There are 3 ways to turn a row about zero (a turn may also mirror it). The second row of each pair is the first, turned, with some noise. The first 27 pairs use one turn. New pairs use 2 turns, one after the other, and a turn may come again.
Some pairs, each with its turns in order after it:
[ 0.63  2.23  0.58  0.56 -0.43  0.70  1.90 -0.09]
[-2.44  1.23  1.42 -0.46  0.49  0.04 -0.73 -0.19] => J

[-0.73  3.24 -0.20  0.14  0.15 -1.73  5.09  0.52]
[ 3.56  0.33 -0.62  3.34  2.23  0.57 -3.07 -0.20] => G

[-0.27 -1.63  2.92 -1.90 -2.03  0.52  0.06  0.08]
[ 0.41  1.09 -1.53 -2.30 -0.78 -3.11  0.99  1.10] => J

[ 0.03  4.63  0.19  1.41 -0.16  2.66  0.65  1.71]
[-2.71  2.98  0.05 -0.46  1.71  1.80 -3.18 -1.35] => J

[-0.60 -2.96 -1.74 -2.00 -0.37 -0.09 -2.42  0.32]
[-3.41  1.44  1.12 -0.60 -1.92 -0.80  0.74 -1.61] => G

[-1.17  0.16 -0.14  0.04 -4.15  0.81  1.35  1.42]
[-0.53  1.12 -3.27 -0.01  2.32 -0.31 -0.15 -2.45] => G

[-1.09 -0.54  1.22 -2.72  0.03  0.28  0.34 -5.09]
[ 1.07 -0.80  4.14  2.95 -1.16  0.30  1.44  2.63] => M

[-1.18 -0.93  0.17 -0.71 -0.62  1.77 -0.67 -0.28]
[ 1.61  0.28 -0.53 -1.04  0.34 -0.97 -0.77 -0.57] => J

[-0.95  2.37 -0.50 -1.18 -1.82 -2.44  0.30 -4.09]
[ 1.98 -1.42  0.16  2.48 -3.18  0.78 -1.15  3.12] => M

[-0.61  1.21  3.34  3.15 -0.87 -4.87  0.10  0.74]
[ 0.91 -2.78 -1.77 -3.62 -0.55  3.97 -1.77  2.02] => M

[-0.79 -0.07 -1.91  1.12 -0.77 -0.77  0.22  1.71]
[ 0.34  0.11 -2.44  0.05 -0.54  0.07  0.47 -1.51] => M

[-0.47  2.08 -0.38 -4.26 -3.11 -2.31 -5.09  1.47]
[-3.96  6.11 -0.86  0.41  1.14 -1.73  1.92  2.80] => G

[-0.18 -2.63 -2.24 -2.47  2.01  1.85 -1.25  0.08]
[-3.66 -0.53  1.88  0.39 -2.61  1.47 -0.18 -1.18] => G

[-0.68  0.53  0.93 -0.82  0.27 -1.97  0.40  3.36]
[-1.38  1.31 -1.15 -1.00 -0.57  2.80 -1.02 -1.21] => M

[-1.11  4.36 -1.88 -0.22  0.76 -0.13 -0.31  0.10]
[ 1.79  2.76 -0.76  1.61 -0.31  2.73 -0.43  2.08] => G

[ 0.32 -0.37 -0.03 -3.77 -0.17  0.62  2.49  1.01]
[-2.40  2.67  0.41  2.60  0.61  1.42  0.41  0.38] => M

[ 0.71 -0.25  0.93  1.34 -0.21  3.68  0.66 -1.68]
[ 0.17 -2.26 -0.02 -2.12  1.23  2.55  0.67 -0.96] => G

[ 0.24 -1.48 -1.46 -0.56 -1.90  0.45  0.79  0.62]
[ 0.37 -1.71 -0.38 -2.48  0.30  0.21  0.80 -0.23] => J

[-2.39  0.94  3.08  0.04  0.16  1.21  0.02  2.82]
[-0.47  2.46 -1.87 -0.76  0.69 -0.74 -3.01  2.79] => J

[ 1.70 -0.65 -3.31 -0.65  0.59  2.94 -1.10  2.61]
[-1.45  2.76 -1.09  0.14  0.38 -3.72  0.52 -2.85] => M

[-0.58 -4.34 -0.68 -0.58 -1.36 -3.62 -0.65 -0.98]
[-1.07  1.29  2.12 -0.74 -1.23 -4.39  0.25 -2.50] => G

[ 0.26  0.25 -0.96 -2.77  0.31 -0.13 -3.54  0.21]
[ 0.18  2.36  1.53 -0.67 -3.22 -1.10  0.34 -0.81] => M

[-0.65 -2.56  0.08 -1.87 -2.78 -3.52  4.71  0.65]
[-0.44 -2.30  2.38 -3.73 -0.06 -1.34  3.12  3.87] => J

[ 1.50  1.48 -0.77 -0.40 -2.03  5.09  0.62  2.49]
[-2.17  0.54 -2.13 -3.34  1.78  0.46 -2.98 -2.76] => J

[ 5.09 -0.78 -0.73 -0.61 -0.14  2.51 -2.48 -1.55]
[-2.25 -1.68  2.16 -0.11  0.86  1.84  5.17  0.29] => G

[ 0.86  0.67 -0.02 -0.71 -1.48  0.31  1.60  0.46]
[-0.45  1.08 -1.18  1.18  0.81  0.34 -1.29  0.98] => M

[-1.94  0.71 -0.27  1.32 -1.51 -3.55 -3.38 -0.85]
[ 2.89  2.68  0.25  0.85 -1.62  2.83  2.39  1.13] => J

New pairs, each followed by its turns in order:
[-1.94  0.52 -1.78 -0.70 -0.06 -0.97  2.54  0.80]
[ 2.15 -1.62  0.19 -1.15 -0.99 -2.55 -0.91  0.41] => G M

[-0.74  3.06 -0.55 -0.89 -1.68  0.22  0.22  0.24]
[ 0.26  0.13  0.63  0.33  0.66  2.15 -1.79  2.14] => J G

[-0.31 -1.63  3.25 -1.24 -0.68 -1.83  1.99  1.88]
[ 0.04  0.70 -0.62  0.18  2.82 -1.05 -3.94 -0.94] => M J

[ 0.41  0.09 -0.31  5.09  0.14 -2.52 -1.18 -1.20]
[ 0.04 -0.37  0.95  3.82  3.25 -1.85  2.62 -1.51] => G G

[-0.86  1.32  3.13  0.12 -3.59 -0.59  1.22 -1.77]
[-1.91 -3.27 -1.84  0.85 -1.04  1.24  2.12  2.09] => M G

[ 0.37 -0.69  0.56  1.94  5.09 -0.53  3.12 -0.40]
[ 0.13 -1.11 -3.53 -1.56 -4.62 -0.74  1.01 -0.62] => G J

[-2.38 -0.12 -1.56  0.64 -0.82  0.96  5.07  1.01]
[-1.35  2.48  4.18 -2.48 -0.24  2.23  1.08 -0.95] => J M

[ 0.79  1.70 -0.35  1.41 -0.70 -0.63  0.51  5.09]
[-1.11  3.30  2.21 -0.25 -1.83  3.53  1.00  0.56] => M G

[-2.64  1.09 -0.05 -0.21 -0.48 -1.79 -0.77 -0.19]
[-3.05  0.48 -0.98  0.08  0.68 -0.11 -1.51 -0.49] => J J

[-4.12  1.53 -1.75  0.93  0.44  1.26  3.61  4.16]
[ 1.33  0.54 -6.21  2.83  1.53 -1.05 -2.04  0.64] => J J

[ 2.52 -5.09 -3.28 -0.18  1.61  0.30  0.23  1.22]
[ 2.07  0.23  0.16 -3.93  2.09 -2.12 -0.81 -4.58] => G G

[ 0.09  3.48 -3.20  2.06 -0.08 -2.41  0.81  1.57]
[ 3.62 -1.22 -0.35 -1.19 -0.12  3.19  1.88 -2.52] => M J

[ 2.87  3.96 -0.38 -0.70 -1.13  2.55 -0.25 -0.21]
[ 1.69  2.27  2.39 -2.06 -0.08  2.79 -2.58  0.39] => J G

[-0.24  1.15 -1.96  1.41  1.05 -0.86  0.86  1.06]
[ 1.03  0.01 -1.72 -0.61  0.58 -1.94 -0.89  1.29] => G M

[-0.29 -1.96 -2.61  0.63 -0.31  0.66 -0.61  0.38]
[ 2.06  0.71  1.13  1.70  0.24 -0.22 -0.35 -1.66] => M G

[ 1.73  0.17  1.67 -0.02 -1.73 -2.10  1.28 -0.22]
[-0.59  2.11 -0.63 -0.38 -0.06 -0.28 -0.67 -2.95] => M M

[-0.59  0.42  1.25 -1.56  0.53  0.37  2.05 -0.22]
[ 0.10  0.35 -0.25  1.53  0.27  0.26  0.27  2.44] => J J

[ 4.63 -0.86 -3.02  2.01 -3.48  0.46 -0.04  3.65]
[ 4.57 -0.64  1.03  1.43 -0.90  1.00 -1.21 -5.63] => G G

[-1.87 -3.54 -3.41 -0.76  3.36 -0.50 -0.21 -0.10]
[ 5.46  0.94  0.72 -0.42  0.46  1.14  0.23  2.60] => G M

[-0.08 -2.92 -0.73 -3.30  0.47  1.20 -0.50  0.81]
[ 0.12 -4.18  0.19  1.30  0.39  0.25  1.99  0.02] => J J

[ 0.33  0.23 -1.26  2.17  5.09 -3.04  0.57 -3.13]
[ 4.02 -2.26 -0.31 -3.44 -1.64 -1.89  0.71  2.82] => M J

[ 0.68 -1.42  0.60  4.59 -3.50  1.78  0.88  0.36]
[ 3.39  4.66  1.64  0.95 -0.92 -0.02  0.34  1.97] => J M

[ 0.80  1.25  0.05  0.07 -0.70  1.96  0.21 -1.69]
[ 0.73  1.73  1.48  0.81  0.23 -0.98  1.09 -0.27] => J J

[-1.56 -0.21 -0.01 -0.41 -1.05 -1.51  0.07 -0.06]
[-2.14 -0.26 -0.83 -0.30  0.66 -0.68 -0.35  0.57] => J J

[ 0.51  1.29 -1.69  2.97  2.41  1.32  0.80 -0.03]
[ 0.08 -0.55 -0.24 -4.25 -0.78  0.48  0.84  0.66] => J G

[ 1.20  0.19  0.29 -2.14 -1.05 -1.57 -0.09 -1.46]
[ 0.99  1.42 -1.60 -0.65  0.88  1.09 -1.90 -1.09] => M M

[-0.26  1.79 -1.03 -0.27 -0.96 -0.29  0.86 -1.77]
[-0.95  1.49  1.13  0.74  0.11 -2.21 -0.84  0.29] => J J

[ 3.05 -0.06 -0.46 -0.31 -3.10 -1.42 -3.47 -0.38]
[ 0.49 -0.18 -1.54  5.01  1.31 -0.93 -0.20  1.15] => J M

[-0.76 -0.24  0.47  5.09 -2.09 -0.39  3.49  0.51]
[-0.05 -0.15  4.37  2.08 -1.23 -0.22  4.23 -1.98] => G G

[-0.04  0.05 -0.05  1.07 -0.30 -0.98 -0.88 -2.39]
[ 1.39 -0.55 -0.28 -0.48  2.49 -0.24  0.83 -0.33] => J G

[ 0.07  1.80  2.22  1.42 -0.53  0.07 -3.22 -5.09]
[-3.85  3.10  2.91  1.08  0.90  1.68 -2.90  0.46] => G M

[-3.98 -0.56  1.73 -2.02  2.67  1.08 -2.14 -0.96]
[-1.28  2.33  1.42 -1.52 -2.91 -4.55 -0.48 -0.72] => M J

[ 0.86 -0.67 -1.11  0.22 -1.89  0.07 -2.70  2.65]
[ 0.36 -0.64  3.22 -1.65  1.95  1.34  0.08  0.69] => G J

[ 0.30 -0.10  2.82  0.48  1.00 -0.51  0.01  0.08]
[ 0.84  1.72 -1.91  0.22 -0.32 -0.87  0.32  0.23] => J G

[-3.39  1.14 -0.70  0.61 -2.08 -0.15  2.63  0.24]
[-1.42  1.79 -3.35  1.29  1.56 -2.37 -0.38  1.19] => J J

[ 2.03  0.25  0.82 -0.12  1.44 -2.38  0.11 -0.92]
[ 1.48  0.23 -1.73 -1.80  1.15 -0.19 -0.09  1.79] => M J

